The same things were measured in two ways. Each way mixes the same 10 hidden numbers, adds some noise and spreads widely along 7 directions of its own, which tell nothing about the thing.
Some things both ways: the first way, then the second way.
[-25  15 -12   7  23 -18  -3 -20  11  36  11 -12   0  -6   9  18  21 -17
   1  24  -4  -4  -1  -5 -11  -1 -11  -4]
[-11 -22 -19   3  30 -27  14   3   2 -15  17 -19   7  44  13  -7  -6  19
  19 -14 -14  16  22  43  -5]

[ 21   0   3  14 -18  -1  22  31  23 -10 -16  -4 -22   0   6 -15 -36   8
  -9 -38  14  -4  -6  -9   2  -8  -5 -18]
[ -1   7 -12  20 -10 -33 -30  -8  17  24   1  19  -8 -11   0 -16 -10  -7
   2  45  -7 -11   6 -37  64]

[ 35  -8  10  -7 -12   5   2  -1  27 -17 -12  27 -24  -3 -20 -16 -21 -31
  12 -13  14  30   2   6  10 -21  -4  19]
[ -4 -12   9 -15  17  20 -19  -6   7 -12 -39 -19  30 -15  11   0  14  10
 -13  51  27 -10 -11 -14 -16]

[  5 -23   1   5 -12  11   8 -17   8 -24   1  17 -19  17  -7 -18  16   9
   8  17  -7  19  14   2  -5  -2 -25  18]
[ 31   8  -9 -20  -4  31  14  17  -9  37  15  -7   0   7 -29  -4  16   5
   5   5 -31   6   5  26 -24]

[  2  13  -2  -9  23 -10 -21   5 -10  25 -14 -37  16   3   5  24   4   5
 -30  -1   1  11 -19   1  -1  22 -16 -14]
[ 33  24   4 -14 -24  -9 -31   5 -19 -41 -19  36  -6   1  30   7  13  40
 -40   2  12  -9  -9 -15  26]

[ -6  11 -31  -3  23   9  -1   1   7  28 -13  -8  27 -12 -17  10  10  17
  12   3 -22 -29  -3   3 -16   0   9 -13]
[ 21  -2  17 -17 -10  19  22  14 -18  22 -15 -15 -10  48 -27 -30  18   2
  13  -9 -46  32  14  18 -12]

[  4  -8  21  16  34  21  23  -6   3  32  -5 -10  14   4   7 -13 -17  36
 -19  16  41 -21  10  44   5 -13  22  11]
[-17  -9  49 -11  10  36  41 -10  22 -32 -23 -31  13 -26  -9  39 -26 -51
  -2 -14  16 -18   6  64 -45]

[  1  28 -10 -21   9 -26 -13  17  -5   3 -33  -7   9 -23  -1  20  -4 -18
 -30 -26 -25   8  -3 -51  -9   7  -5 -50]
[  5   8  -1   3   6  -9 -25   1   4 -28  -4   7   6  -6  17   3 -10  25
 -27  -3 -17  -7   4  15   5]

[ 19 -16  19 -20   1  -7   0   3  -7 -10 -21   4   8 -11  -6  -7   9  22
 -17   0 -16  13   6  -1   6  15  -1  -5]
[ 46 -15   5   0   8  31 -23   9  19  -6 -25  25  18 -28 -34  56   6  -7
 -19  27   0 -26   1  53 -30]

[ 21  27  -7  13  18  49  -1  23 -30  -9 -18  -3   3  -1 -17  21 -15  30
  20 -11   4  24   5  22  -9  -4  20   1]
[ 13  21  16  12 -40 -10   5   4   6 -10 -18  -7 -22  10  23 -15   9  -2
   6  -7  -6 -12   4 -31  39]

[-21 -11   9 -24   1  26   0 -35 -41   3   0  11  20 -12  22 -14  28  10
   7  38  -4  12  -7  13   5  24 -12  32]
[ -8   1  10   4 -10   0  -2  -9  16  25   2   1 -23 -10 -21  10  -8 -38
  -1 -22 -17 -27  -6 -11  19]

[-29 -14  13  17  -2 -11  26 -24  17   8   7 -14 -27   4 -32  29   8  10
  -1 -19 -24 -36  15  17  34 -14  12  22]
[-24 -18  -9  34   5 -25  18  -5  15  19   3  19 -18   9 -28   7   7 -38
  24 -26 -15 -24  -6 -15   7]

[-19  10  -9  11   5   8   8  -6  13  -6   7 -26  17   3  15  -2  10  -3
  17  12  -5 -24  -3  26  -5   6   8  17]
[-25  -2 -37 -20  13 -12 -10 -13  -3 -31 -13  -8 -12  15  37   7  17  25
 -13 -28  29 -17 -24 -24 -18]

[-24  -3  29   2  14 -24 -15 -25  -1 -29   8  -4 -41   3  12  28  31 -24
  -8  20 -19  20  15  22  33  12   8  30]
[  3 -12  10 -51  13  53 -26  -6  -5  16   2 -10   4 -11  -8  17  41  -5
  -8  39  -6 -19  -2   2 -12]

[ 17 -14   5  -7   9  39  -9 -17   3  19  12  16 -32 -11 -31  14  17  -8
  12  -2   8  44 -14   8   8   8 -31  19]
[  9 -16  -5 -37   6  16 -17  -7   1  39  -4  32 -16  41 -16 -20 -10  19
  20 -38  -2  37   0  -2  -2]

[ 29  15 -33  21  26  65  33  25   3  18 -21 -30  26  11  -5  -7 -48  30
   1 -24  44 -17 -26  24 -34  -4  -6 -11]
[-12  12   7  -9  -5  -5 -34  -9  -3 -14 -15 -10 -24  24   4  -4 -21   6
 -21 -35  -3   3  11  -1  21]

[ -4  -5  -8  20  -5 -25 -18  17   7  22 -10  27 -21   3   9 -23  11  41
   1  23  -9 -15  18 -10  11  -6   8 -18]
[ 40  19 -17  52 -50 -37  29   8  11   1  -4  41   5 -15  -4 -14   2 -19
  24  47 -40   4   7  -7  36]

[ 20  29 -32  23   8  15  28  16  -9  15 -10 -17  30   3  12 -20 -35  15
  30  22  31  -6 -12  18 -25 -14   3  14]
[ -7  32   4  17 -15   8  12   9 -16  17  10   7  -9 -10   3 -16  -4   2
   2 -19   1  13   3  -5  13]

[ 14  21 -25  14   4 -20  -1  28   7   1 -18  -9  -7   2  -2  19 -26  -8
   8 -14  -2 -12 -10  -4   1 -13  15 -11]
[-25  15  16  39   6  24  21  20  14  23  27  -7 -15  -7 -36  12 -33 -18
  21 -40  -5 -14  33  37 -14]

[  8  16  -9  18 -10   5  12  22  49  -5   1  -4 -13  -5 -20  -2 -19 -20
   8 -44   1  -9  12 -17 -13 -29   7 -29]
[-11  25   7   7  -9  23  42  13 -11  62  27 -23 -11   9 -36 -38 -19 -23
  28 -18 -29  30  19  14  -4]

[ 14  -5  -8 -12   1   2   7   4   5 -23 -15   6  18  -3   6 -12  10   8
   8  12 -17   8   6  -4 -26   7   0  -7]
[ 34  19   9  -5 -12   3  30  17 -15 -15 -23  -9   8 -19   3  12  32   4
 -29  27   0 -17 -18  17 -14]

[ 22 -13  23   6   2 -11  15  -2  26   6 -14   0   9  10 -45  -5  -8  21
  -8 -11  -4  -6  32  13   8 -31  18   3]
[ -7  13 -24  46 -10   6  28   8  11   9  -5  51   2 -10 -25  -1 -35  -5
  30 -33   3  24   7  18 -38]

[-44  11  11  12  -7  33   3 -14 -30   1  32 -32  36  -3  27  -3  14   2
 -16   1  17 -23   1  14   9   7  18  -4]
[-17   1   1  -4   3 -18  23 -11   0   7  23 -35   5  11  -1 -14 -20 -24
  -4 -34  -5 -16 -13  -8   3]

[  7  11 -18  -2   6   7 -10   8 -24   9  -6  -8  26   1  -6  19   2  11
   6   5  -7   0  -7   3 -10   0  13  -8]
[ 14   7  18  31 -11 -25  -8   8  -8 -40 -19   2  13  -2   8  15   1   2
 -25  10  19 -26   0  -2  25]

[ -3   7 -29  40 -18  14  -2  26   7  -5   8  28 -61  14  17   5 -29  -4
  32 -19  14 -12 -11   7   8 -24  15   2]
[-31   7  21  -4   6  15   9  -3  -3  33   6 -31  -3   1  -1 -28  -2 -17
  16  12   2   9  13 -12  19]

[-12 -29  24 -26 -20  18  -2  -2  -5 -43  -3  20   3  -9  28  -9  18   3
 -14 -19 -21 -10   4   7   3  16  29 -11]
[-26 -22   7 -25  28  25 -45 -20  23  42 -10 -19  -3  -4 -49  11 -26 -42
  -5  28  -3 -15  11   3   6]

[ -2 -11  -3  -6 -13  30 -32   6  -3 -20  12  18   4   0  15 -14  18 -10
  -1  -9   0   2  -2   2  -1   9  14 -16]
[  1  19  -6 -24  -1  36  -9  -7 -14 -16 -24   6  12 -21  -6  19 -19   4
 -38 -30  35  -4 -27   4 -50]

[  1  -1  15   3 -12 -32   2  -8  -1 -27  12 -34   1  10   3  11   8 -23
 -14   7  -4  21   0  -6  13   6 -16  13]
[  0 -30 -25 -18  53  14 -10  13  15   9  45 -15  24  24 -10  13  -9  44
  11 -10   9 -19  16  43 -44]

[ 23  11 -18  -5  -7   4   6   9 -11  -4 -10   1  36 -10   7 -35  20  38
  41  47 -12  27   7   4 -30  15 -16  12]
[ 36   7 -12  -1 -18  -7  14  10   7 -12  -4   7  -5  -7  27  21  26  17
   3  11  23 -22  -6   4  11]

[-12 -28  -6   0  15   1  -3 -14  39  12   3  -7  -2   5  -2 -11  13  -5
 -16  -3   1 -43 -11  22  10   8  -1   8]
[  0 -18 -30 -33  12  -4 -20 -14  -7 -16 -40  14   5  33 -10 -12  15  15
 -17  12 -12   7 -23 -19 -32]

Other things, the second way, with their names:
K164: [ -4  14  -5 -12  -6  -6  -1 -11  -1 -15 -10   4  -5 -17  15  -2  -1  -7
 -24  -1 -21  -6 -14  -1   3]
K280: [ 24   6 -21 -34 -16  15 -37  -9 -15   0 -12  29 -16   3   0  19  28   8
 -27  -8   9 -21 -28 -30   4]
K964: [ 27   2   7 -58 -19   6   6 -26  -1  -7 -57   9  17 -24  57 -26  26  13
 -16  41  22  26 -48 -41   8]
K315: [  9 -15  -1 -24  21  15  11   2   1  -1 -10  -7   4  -2  10  19  31  12
  -8 -16  11 -13 -21  17 -30]
K558: [ -7 -15 -11  -6  -5 -42  17 -12  13  -8  15 -20   5  38  18 -39 -13   4
  18  -8 -15  -8  -5 -34  21]
K180: [  5 -10   8  14  23  20   4  13  10  19   9 -62  31  -5 -13  -5  -2  -4
  -2   4 -34  -8  14  36 -29]
K893: [  8  21   0  15  -4 -13  28  10 -10  -1  28   3   5 -11  13  -1  -8   2
   0 -10  -5   5   6  30  14]
K257: [  7  -2 -17   5 -10 -38  20 -12   4 -25 -30   8   8  12  25 -19  -7   4
   0   0   2  16 -17 -10   5]
K644: [-20 -41 -14   4  31 -45 -27 -26  26 -40 -26  20  25  -8  34  24   0   6
  -7  27  65 -37 -27 -34  20]
K254: [ 16   8  -2 -24  12  29  51  18   0  16  22 -19   7   7  -1 -11  -8  22
  15 -28 -22  25   9  62 -53]
K246: [  4  12  30  11 -32  22  50  -4  -1  -6 -21  13  12  -2 -12 -17 -18 -38
  27 -10 -19  32   6  18 -20]
K355: [ -29  -20   12 -111   56   47 -110  -45  -19  -41  -12  -19   19  -20
   32   41    8   17  -82   39   40  -23  -17    9   -1]
K12: [ 24 -16 -15 -16  -2  -9   2  -2  13 -17 -20 -12   0  28   8   5   3  12
   3  -6  -8  -1  -1  17 -16]
K725: [ -5  -4   1  -1  13  -7  -1  -5   1   2  23 -17   9  -6   4  13   0 -13
  -4   7   8 -24   2  11  15]
K359: [ 31  15  62 -51 -18  54  14  -5 -11  22 -17 -28  18 -14 -17 -16 -13 -29
 -17  26 -18  26   3  32  -2]
K463: [-73 -23  35 -47  33  23  35 -30  18   9  18 -84   6  35   4 -42 -41 -36
  31 -30   0   8  13   2 -25]
K136: [-14 -18  30   8  27 -12  48   3   4  33  28 -15  20  -6 -20  -9  -4 -32
  18   7  -1  -9  -1  22  10]
K520: [  5  25 -19  -9  -2  32 -58  -2 -31  16   0  28  -3  -6  -7   8  -1  20
 -26 -21   2  21   0   1   0]
K708: [-28 -14   7 -12  35   9 -38  -9 -20  13  24  21  27  21 -14 -19 -23  14
   1   5  17  24  14   1   9]
K138: [ 64  -1  -9 -24  -9  23  20  37 -32  52   2  12  -7  25 -30 -15  94  37
   3  31 -37  -7 -18 -13 -11]
K872: [ 14  14 -29  29 -30 -40  49   7  11 -12   8 -21 -16  17  28 -18   5  -2
  22 -31 -41   0   1   5   5]
K494: [ 13 -12  -5  -8  14  24 -57  -1   1  10  -3   8  20   8 -19  14 -15  15
  -6  24  25  -3  18   5   2]
K176: [-44  -8  12  -5  49  19   7  -4 -16 -25   5  -9  23   1  -8  22 -29   4
 -22 -57  49  -2  -9  39 -53]
K716: [ 12  -4 -18 -17  -6  15  13   1  14   5 -11 -20  -3  -4  22   0  36  11
  11   9 -10 -17 -13 -14 -22]
K608: [-19  17   7 -32  -8   2  54  -9  -3 -15 -13 -21 -20   3  23 -15   3  -6
  -8 -44   1  -5 -28  -7 -27]
K892: [ -3  -2 -31  -4  10   7  23   3  14  -5  -1 -16   9   0  14   7   2  20
  11 -24  31 -18 -18  -2 -47]
K638: [-43  -3  45 -28  -5   9  25 -21  10 -14 -12 -16 -15  -2  22 -22   5 -25
   9 -10   5 -20 -13 -37  11]
K649: [-22   9 -22  -6   4 -10 -16  -5 -29  18  17  51 -19  38 -20 -25 -15  19
   0 -52  13  20  -9 -32   7]
K513: [ 67  27 -32  29 -27  13  49  32 -10  11   1  13  13 -27 -29  19  22   4
 -19 -39 -61 -10 -27  47 -67]
K187: [ 27   2   4   7  -8  10 -11  12 -10  -1 -14  60   0   8 -21   4  10  17
   2  11 -17  16  10  17   0]
K547: [  6  -8  -5  -4   6 -10  28  -4   3 -14   3  -4  14   3   4  13  -9  -4
  -3 -31  28 -17 -22  10 -24]
K988: [-14 -20  10 -26  17  19 -26 -13  15 -19 -17  -7  -4  23  -1  16 -21   3
  -4 -38  17  -6   4  13 -21]
K389: [-14  47  27  13 -30  43  59  10 -11  34  -1  -8 -16 -18 -35 -18 -38 -40
   8 -55 -15  28   3  24 -33]
K793: [ -5  20  14 -26 -11  12  11  -5   0   3   9 -15 -12 -13  34  -9   1   4
  -2 -10  16  -3  -4  -9  17]
K627: [  8 -22  -5 -27  24  21 -37  -3   5   4 -10 -24  21  25 -10  -8   0  19
  -5  22 -24  10  16  21 -20]
K18: [ 20   9  42 -18 -25   6  87  -2  11 -36 -27 -25   7 -51  60  20  41 -24
  -5  -5  29 -34 -45   7 -16]
K827: [ 31   6  -9 -11 -11  15 -36   0 -13   0 -13  22  10  -9   6  16  19  16
 -16  24  26  -7  -9 -14  12]
K718: [  4  25  -2  30  -8  -9 -13  -5 -16 -18 -16  58  12 -49   2  28 -13 -12
 -33   6  27   2 -16   9  15]
K671: [  9  19   9   8 -43 -38  63   5  20  11  10 -31 -22  17  39 -58   7  -3
  36  -6 -40  -4   0 -38  43]
K710: [ 41   4  27 -25  -8  42  22   9 -17  30 -15  26  13 -14 -55   6  10 -24
 -11  24 -20  10 -11  33 -28]
K612: [ 21 -11 -15 -31  10   8 -12  -7   0  13 -13 -13  16   8   5  -6   9  12
  -6  16  -2  12 -11   5 -12]
K881: [ -6  -1 -12  -5   4  -8 -22 -13  11  -2  -5  13   8 -14  34   6  -4  11
   7  25  49   0  -3 -19  29]
K308: [ 14   5 -12 -30  -4  -7   8   5  -9  18   5  49 -41  27 -24  11   7  12
  -7 -48  16 -11 -20  -5   3]
K305: [-13  -5  -5 -20  -2  39 -27 -14  12  21  -6  25 -18  16 -36  15 -36 -19
  18 -33  19  13  14   9 -19]
K602: [ 20 -10  15 -20   3   5 -37  -3  -6 -20 -37 -43  31  21  27 -18  10  25
 -13  61  19  18  14  -4  22]
K439: [-31  -6 -17 -18  26  21  19 -10   3  21  19  21   3 -14  11   1  -9   5
  20 -41  28  14 -18   6 -33]
K62: [ 15   1  24  14 -11  -5  16   9  20 -46   6 -44  12 -17  18  31   9 -10
 -19  -1  -2 -71  -1  10  -3]
K717: [ -3  23   7   2  -9   2  38   4   0 -29 -13  15  -7 -20   6  10 -12   3
 -23 -58   2 -19 -28  10 -41]
K197: [ -5  -4 -18  40   4 -50 -13  -5  17  -9   9  17  -1  -8   3  14 -12 -12
  -4   5   3 -33   1 -11  41]
K59: [ 29  28   0  35 -26 -19  21   9  -7 -30 -34  46  20 -42   5  18  -3  -1
 -23  30  40 -11 -22  -2   3]
K585: [-13  -8 -21 -26   0  17  32 -15  15   7 -13   3  -1   1   3 -19   0  -9
  25  -5 -27  19 -13   2 -44]
K451: [ 16 -23 -55  35  20 -26 -17   5  11   2  -9  29   6  15 -24  28  -2   7
   6 -15 -18   4   4  38 -23]
K45: [  7 -12  -9  36   3 -38  -1   2  19  -4 -11   8  18   7  -8 -12 -10  -3
  12  48 -21  -3  15   4  24]
K694: [  5  21  12  11 -29 -27  13   0  -4  33  17  14 -20   8 -15 -36 -15 -25
  12   8 -35   8  11 -21  61]
K822: [-41 -29   3 -21  36 -22 -16 -13  19   5   3 -27  -9  41   5 -29  -9   8
  11   5 -12  -7  13 -16  19]
K167: [ 16  -1 -10  -3  22  13 -32   4 -21   5 -10  24  26  -8  -2  13   1  28
 -23   2  28  20  -8  21 -11]
K491: [  6   1 -25 -50   1  29   4  -7 -16  38 -16   4  -7  30 -16 -42  15  14
   6  -2 -38  44 -14 -10 -34]
K847: [ -3  27  -6 -20 -27  23   7  -7  10  18 -25  17 -13  -6  10 -33 -21  10
  13  -4   8  28  -6 -30  -9]
K77: [ -6   9 -17  31 -16 -14 -10  -5  13   2 -12  43 -14  -3  -4   6 -21  -8
  16 -13  18   1   4 -15  19]
K154: [-34 -13  19  -2  11   6 -48 -24   0 -30 -24   0  21 -11  23  -1   2  -5
 -15  24  23 -16  -8 -40  17]

Some of these things the first way, each followed by its name:
[-24  14 -18 -12   8  -5 -11  11 -19   4 -17  11  13 -21  43 -11  11   9
 -10  13 -15 -21  -2 -21  -9  18  11 -31]
K164
[ -3  31  22   7   2 -14  17  11  12  30  -6 -18   9 -35  -9 -14  -1  14
   2  -4  -1   6  22 -10  10  -7   2 -12]
K18
[  3   6 -45  11 -24  -5  -3  32 -11  -5 -17  30   7   2  29 -35   0  42
  22  18 -17 -16   2 -33 -30   1   0 -35]
K254
[ 10  -8  15  11  12  25  -1  13  25   7   6 -25  13   3 -18   1   5  29
  -8 -16   6 -21   9  39   7   0  24  -2]
K305
[ -4  12 -19   3 -22 -15   4   7   9  30 -10  -4  16  -1  22 -45  -5  17
  15  17   3  -4  -7 -18 -13   2 -33  -8]
K793
[ 19  12 -48  24 -18  -3  28  29  23   4  -6   1   9  -9   3 -43 -21  11
  27   4  10 -16 -10 -28 -27  -9 -18 -16]
K725
[ -9 -12 -37   9 -53 -16 -26   0  24  10  15  38 -23   4  14 -57  16 -10
  40  17 -10  -7 -15 -22  11   0 -33  10]
K892
[ 34  14 -13   5  15   7   7  23  20  18 -11  -5  12 -19 -15 -12 -16  12
  20   2  13   3  -6  13 -10  -4   6  -1]
K77
[  3   6  -7   1   5  16 -24   5  36  17  -1  26 -22  -8 -15  -1  -1 -30
  -1 -28   4   6   6 -15  -4 -18   2 -26]
K389
[  5  -4   8  13   4 -16 -42  31   6  -3  15  12 -40   0  24  27   6  -9
 -15 -12   8   5  -8  11  18   4  33 -24]
K59
[  3  21 -25 -22   6  10 -17   3  -3  17   6  13  37 -46  34 -43  23 -24
  27  38   7  17 -19 -16 -21  27 -15  -6]
K612
[-23  19  40  -6  10  32  10 -41 -41 -13   8 -12   0  -1   9  17  -9 -44
 -15   3  29  45   9  15  21 -12  -2  33]
K180
[-12  18  11  -3 -13  -8  -8   6   7 -27 -10   4 -14 -15  -3   2  15  -4
  15  -9 -36  12  24  -8  14   2  14  -1]
K716
[ 44  11  17  10 -10  22  34  23   5 -21  -8  -9  24  -7 -13 -23 -21  27
  25   0  16  32  21  16 -25 -17   9   6]
K881
[  5  -8 -11  13   0 -20 -28  22  15   9  -1  33 -64  -2  10  14  -8 -18
  -8 -17   2  -1 -11 -17  20  -7   7 -23]
K45
[ 31  -1 -35  -4  -4 -18   3  42 -17 -21 -47  22  14  -2 -33  20  -1  68
  11  -9 -58 -22  21 -23 -19  -6  35 -39]
K187
[ -2 -21 -11  11 -11   8  10 -22  12   8  14   9 -14  20 -19  12  -6 -22
   2  -8   8  -9  -5  -4   0 -27 -12   9]
K176
[ 14   6 -22 -12  16  -9  25  -5  20  19 -18 -20  22 -14   6 -14 -22 -21
   2   6  15 -12 -27   2 -12   6 -19  10]
K822
[-11  17  -3  13  -6 -21  21   4 -10  27 -19 -29  40   2  -7  -8 -32  19
  -7  -9   5 -47   5  10  25 -20  28   7]
K154
[ 24  35  -9 -13  29   9 -18  -3 -33 -16  -9  -9  18 -22  -4  10   9 -33
   4  30   8  57  -3  -4  -1  17  -9  14]
K62
[ 31 -17 -24  -9 -23   5   9   8  31  -7 -30  30 -13   3 -53 -20 -11   4
  -6 -39 -22   5   9 -51 -12 -17 -31 -32]
K717
[ -6  -7  -2 -14  22  35 -28 -17  -2 -23  12  38 -24 -15  15   3  35 -30
  14  23  -6  25   2  16  -3  16   8  11]
K491
[ 53  -9  -7   6   4  11  17   2  27  12  14  15 -31 -22 -21 -23 -20 -31
  27  11  43  39 -24  10  10  -6 -28  33]
K644
[ 11  11 -26  28  -7  21  -7  25 -20   0  11  -2  -4   4  22 -13  -6  26
  28  19  21   3 -17  23   3   6   6  13]
K827
[ 26 -11  -4 -11  13  44  -7 -12  -4   3  -8  21 -11  -1 -35   5   6  -1
   7  -4   5  35  -5   7  -6   0 -16  11]
K988
[  6  12  22   1   2  24  10  11   3  40   2  -5  12 -31  28 -52 -15  12
  -2   4  50   9 -11  15  13   8  -7   2]
K964
[-29  -5  17  15   8 -14 -19  -8   4  49  -2   6   5   4 -22   5  18  42
 -19  -1 -12 -39  36  12  29 -25  32 -15]
K246
[ 12  25  19   9  13  40 -13  18  -7  -3   4  -9   1  -1   1  23 -14 -12
   1 -27  23  28   3  24  -4 -11  27 -10]
K602
[ -5  -2   9  -2   9  14   9 -13 -10   1 -11 -11  15   6   8  -9  -7   2
 -14   6  16  -2  -1  15   5   0  -2  12]
K627
[-33  -7  -8  13   5 -10 -28  -2   0  10   4  38 -34  -7  41 -21  24  12
   6  31  -4 -29   7  14  24   8  23   2]
K585
